There are 4 ways to turn a row about zero (a turn may also mirror it). The second row of each pair is the first, turned, with some noise. The first 36 pairs use one turn. New pairs use 3 turns, one after the other, and a turn may come again.
(in the rows, 128 means zero)
Some pairs, each with its turns in order after it:
[ 66 150 170  79 155  86 149  90]
[194 120 123  96 127 199  97 161] -> J853

[142 153 134 109  95 129 149 117]
[121  93 113  98 115 118 114 130] -> J853

[161 155  65 145 145 111 127 140]
[121 164  83 136 131  72 119 133] -> J853

[123 113 128 138 139 130 119  83]
[127 109 131 114 131 119  97  98] -> J129

[133 127 160 110 168 165  91 164]
[142 143  77 151  94  97 134 163] -> J862

[ 79  70  87 120 119 141  85 109]
[149 122 130 133 146 128 183 205] -> J138

[170 163 181 127 116 138 170 136]
[146  69 154 103 116  82 119 145] -> J853

[102 146 119 130 126 167 114 151]
[130 154 144 146 131 128 101 167] -> J129

[ 96 142 157 120  64  94 135 143]
[102 104 178  79  94 111 141 129] -> J862

[125 110  97 137 125 124 148 120]
[128 140 135 116 146 150 119 103] -> J862

[139 186  86 106 123  73 145 135]
[128 118  63 163  78 158 149 139] -> J129

[150  67 161 141 148 138 158  90]
[122  96 145  80 152  82 140  90] -> J129

[144 149  96  92  64 184 125  82]
[128 119 172 178  70 187 100 111] -> J862

[158 141  63 132 138 139 174 145]
[ 93 177 132 159 162 139  97  89] -> J862

[104 137 142 127  99 169 135 170]
[137 175 139 132 154 116 128 175] -> J129

[ 68 122 187  87 139 112 119  95]
[142 209 140 141 137 170 170 123] -> J138

[114 111 100  93 111 147 118 121]
[104 125 107 132 134 157 111  95] -> J853

[164 171  89 137  96 119 100 147]
[ 73 131  86 124 136  86 121 152] -> J853

[100 136 182 117 161  80  71 155]
[133 152 169 153 138 166 102 207] -> J853

[116 154 146 101  69 100 158 174]
[130 179  82 126 145 150 174 163] -> J129

[150 143 154 129 176 115  73 127]
[120  85 169 120 113 177 122 132] -> J129

[123 153 165  92  71 156 154  80]
[153 101 195 142  84 134  93 140] -> J862

[109 124  95 114  97 108 101 132]
[ 93 144  95 131 116 155 131 135] -> J853

[ 90 158 108 126 149 161 159  73]
[156 168 103  89  91 151 105 161] -> J138

[127 108 164 107 132 119 128 133]
[124 139 145 144 127 139 153 107] -> J138

[118 181 156 157 155 142 126 145]
[105 170 119 148 104 104  82 116] -> J138

[109 147 100  99 115  73 112 127]
[129 139  88 119 188 136 143 123] -> J138

[ 93 164 138 173 201 150 121 103]
[ 91 191 110 126  70 126  97 164] -> J138

[126 140 140 120  96 147 141 144]
[142 152 118 120 143 118 131 154] -> J129

[146 134  76 124 106 146 131 163]
[ 88 167 125 139 111 150 121 105] -> J862

[115 147 104 176  86 147 117 129]
[141 113 137 142 148 118  71 170] -> J138

[128  68 119 128 111 134  87 135]
[144 150 106  97 108 180 159 138] -> J862

[179 100 202  99 163  90 168 147]
[169 176 159 127 167  67 154 189] -> J862

[103 159 167 153  99 143 115 168]
[109  81 141 147 149 133 162 175] -> J853

[ 85 146  64 112 156 156 146 133]
[163 129  60 120 105 120 127 168] -> J138

[143 118 160 112  57  76 113  74]
[171 138  83  76 154 173 133  75] -> J129

New pairs. What belongs after each?
[147 119 128 113  91 135 122 109]
[ 87 120 127 150 127 137 127 152] -> J862 J862 J853

[140 179 116 178 162 153 140 123]
[166 143  88 172 110 106 124 170] -> J138 J853 J138

[177 131 125 152 126 128  64 114]
[147 162  99  88 168  93 137 153] -> J862 J862 J138

[121  95 121 171 162 155 116 120]
[125 158 133 149 172  85 138 118] -> J138 J853 J129

[ 88 120 216 176 111 181 109 156]
[163 150 119  45  67  84 108 144] -> J129 J129 J862

[129 130 125 116 103  96 159 109]
[145 133 120 131 117 128 178 113] -> J862 J129 J138

[119 144 132 141 171  83 101 101]
[123  82 147 137 159 140 169 101] -> J853 J138 J862

[103 108 137 110 112  88 158 156]
[167 139 119  80 107 105 106 128] -> J138 J853 J853

[170 146 161  97 188 154 148 160]
[137  70 145 134 143 139 128 209] -> J853 J853 J853

[141 156 113 152 126 135 122 182]
[117 120  93 129 105 102 164  99] -> J129 J862 J862

[ 94 121  86 120 111 118  99 113]
[143 139 136 167 137 177 139 118] -> J853 J129 J129

[153 125 128 132 105 165  88 180]
[161 106 125 138 130  84 158 178] -> J853 J853 J129

[144  65 141  87 126 143 104 133]
[169 143 124  87 141 130 174  93] -> J138 J853 J129

[135 136 124 105 138 129 161 133]
[131 131 157 101 124 141 117 120] -> J853 J129 J138

[ 95 140 121 117 126 149  91 160]
[127 127 124 147 184 110 103 139] -> J853 J853 J862

[132 127 180 105 134  99 121 132]
[131 129 146 110 101 155 128 172] -> J862 J138 J138

[192  90 148 106 130 166 137 153]
[ 99 159  98 123  79  83 159 136] -> J129 J129 J129

[190  78  86 103 135 115 193  68]
[139 132  43  84  86 198 144 148] -> J138 J129 J129

[118 173 100 117 142 133  98 132]
[176 129 123 150 116 155 155 129] -> J129 J853 J853

[142 114 112 140 105 157 129 111]
[149 138 154 143 123 101 109 134] -> J138 J129 J862

[131 118 157 110 159 101 127 148]
[107 172 128 151 131 130 143 150] -> J853 J862 J129

[147 114 118 100 136  91 135 141]
[119 158  90 128 125 117 109 146] -> J129 J129 J853

[148 126 108 131 159 118 144 104]
[156 128 145 135 121 131 166 132] -> J853 J862 J853

[177 143 134 118 170 150 107 145]
[120 141 167 107 150  86  90 132] -> J853 J129 J129

[116 163 107 154 109 118  45 106]
[171 163  72 120  69 133 130 149] -> J138 J862 J853

[131  88 140 139 143  91  97 151]
[135 137 138 178 150  85 118 126] -> J853 J129 J853

[110  68 110 147 182 126  92 152]
[102 170 154  95 111 144  79 171] -> J862 J862 J138

[177 115 147  96  95 110 139 110]
[138 183 107 118 139  80 128 128] -> J862 J129 J862

[ 77 146  95  74 133 145  73 153]
[173 173  69  87 140  97 119  91] -> J129 J853 J862

[100 165  86  89 172 101 185 143]
[147 160  81 107 188  84 167 161] -> J129 J129 J853

[138 157  90 132 161 163 157 122]
[126 162  73 124 114 120 114  96] -> J862 J853 J138

[105  92 126 185 189 184 152 154]
[ 98 111 121 193  87 179  64 141] -> J862 J853 J129

[161 118 109  69 110 142 107 134]
[183 132 131 102 102 158 147 139] -> J138 J138 J138

[122 156 114 128 127 126 123 105]
[128 147 122 114 135 107 151 131] -> J129 J138 J862

[169 112 158  85 129 162 180  86]
[185 145 124 105 129 118 103  61] -> J129 J138 J853

[159 115 126 177 126  67 163 125]
[165  77 186 131 130 145 143 137] -> J862 J853 J129

[ 95  92 115 128 128 144 152 103]
[144 158 148 135 122 111  79 120] -> J129 J129 J129

[110 133 134  73 137 123 143 156]
[150 149 166 126 178 123 141 128] -> J138 J862 J853

[141 196 175 130 131 137 118 104]
[ 69 119 149 153 119 120  91 100] -> J129 J862 J862

[133 151 126 115 175 101 165  59]
[ 80  63 131 109  92 115 126  90] -> J853 J129 J853

[ 97 162  97 175 128 140 158 176]
[168 149 167 120 153 190 106 118] -> J862 J862 J862

[176 146 137 154  89 198 120 130]
[164 112 175 107 117  77  84  93] -> J853 J853 J138

[134 169 154 120 144 143 133 102]
[130 157 107  86 146 113 130 140] -> J853 J129 J129

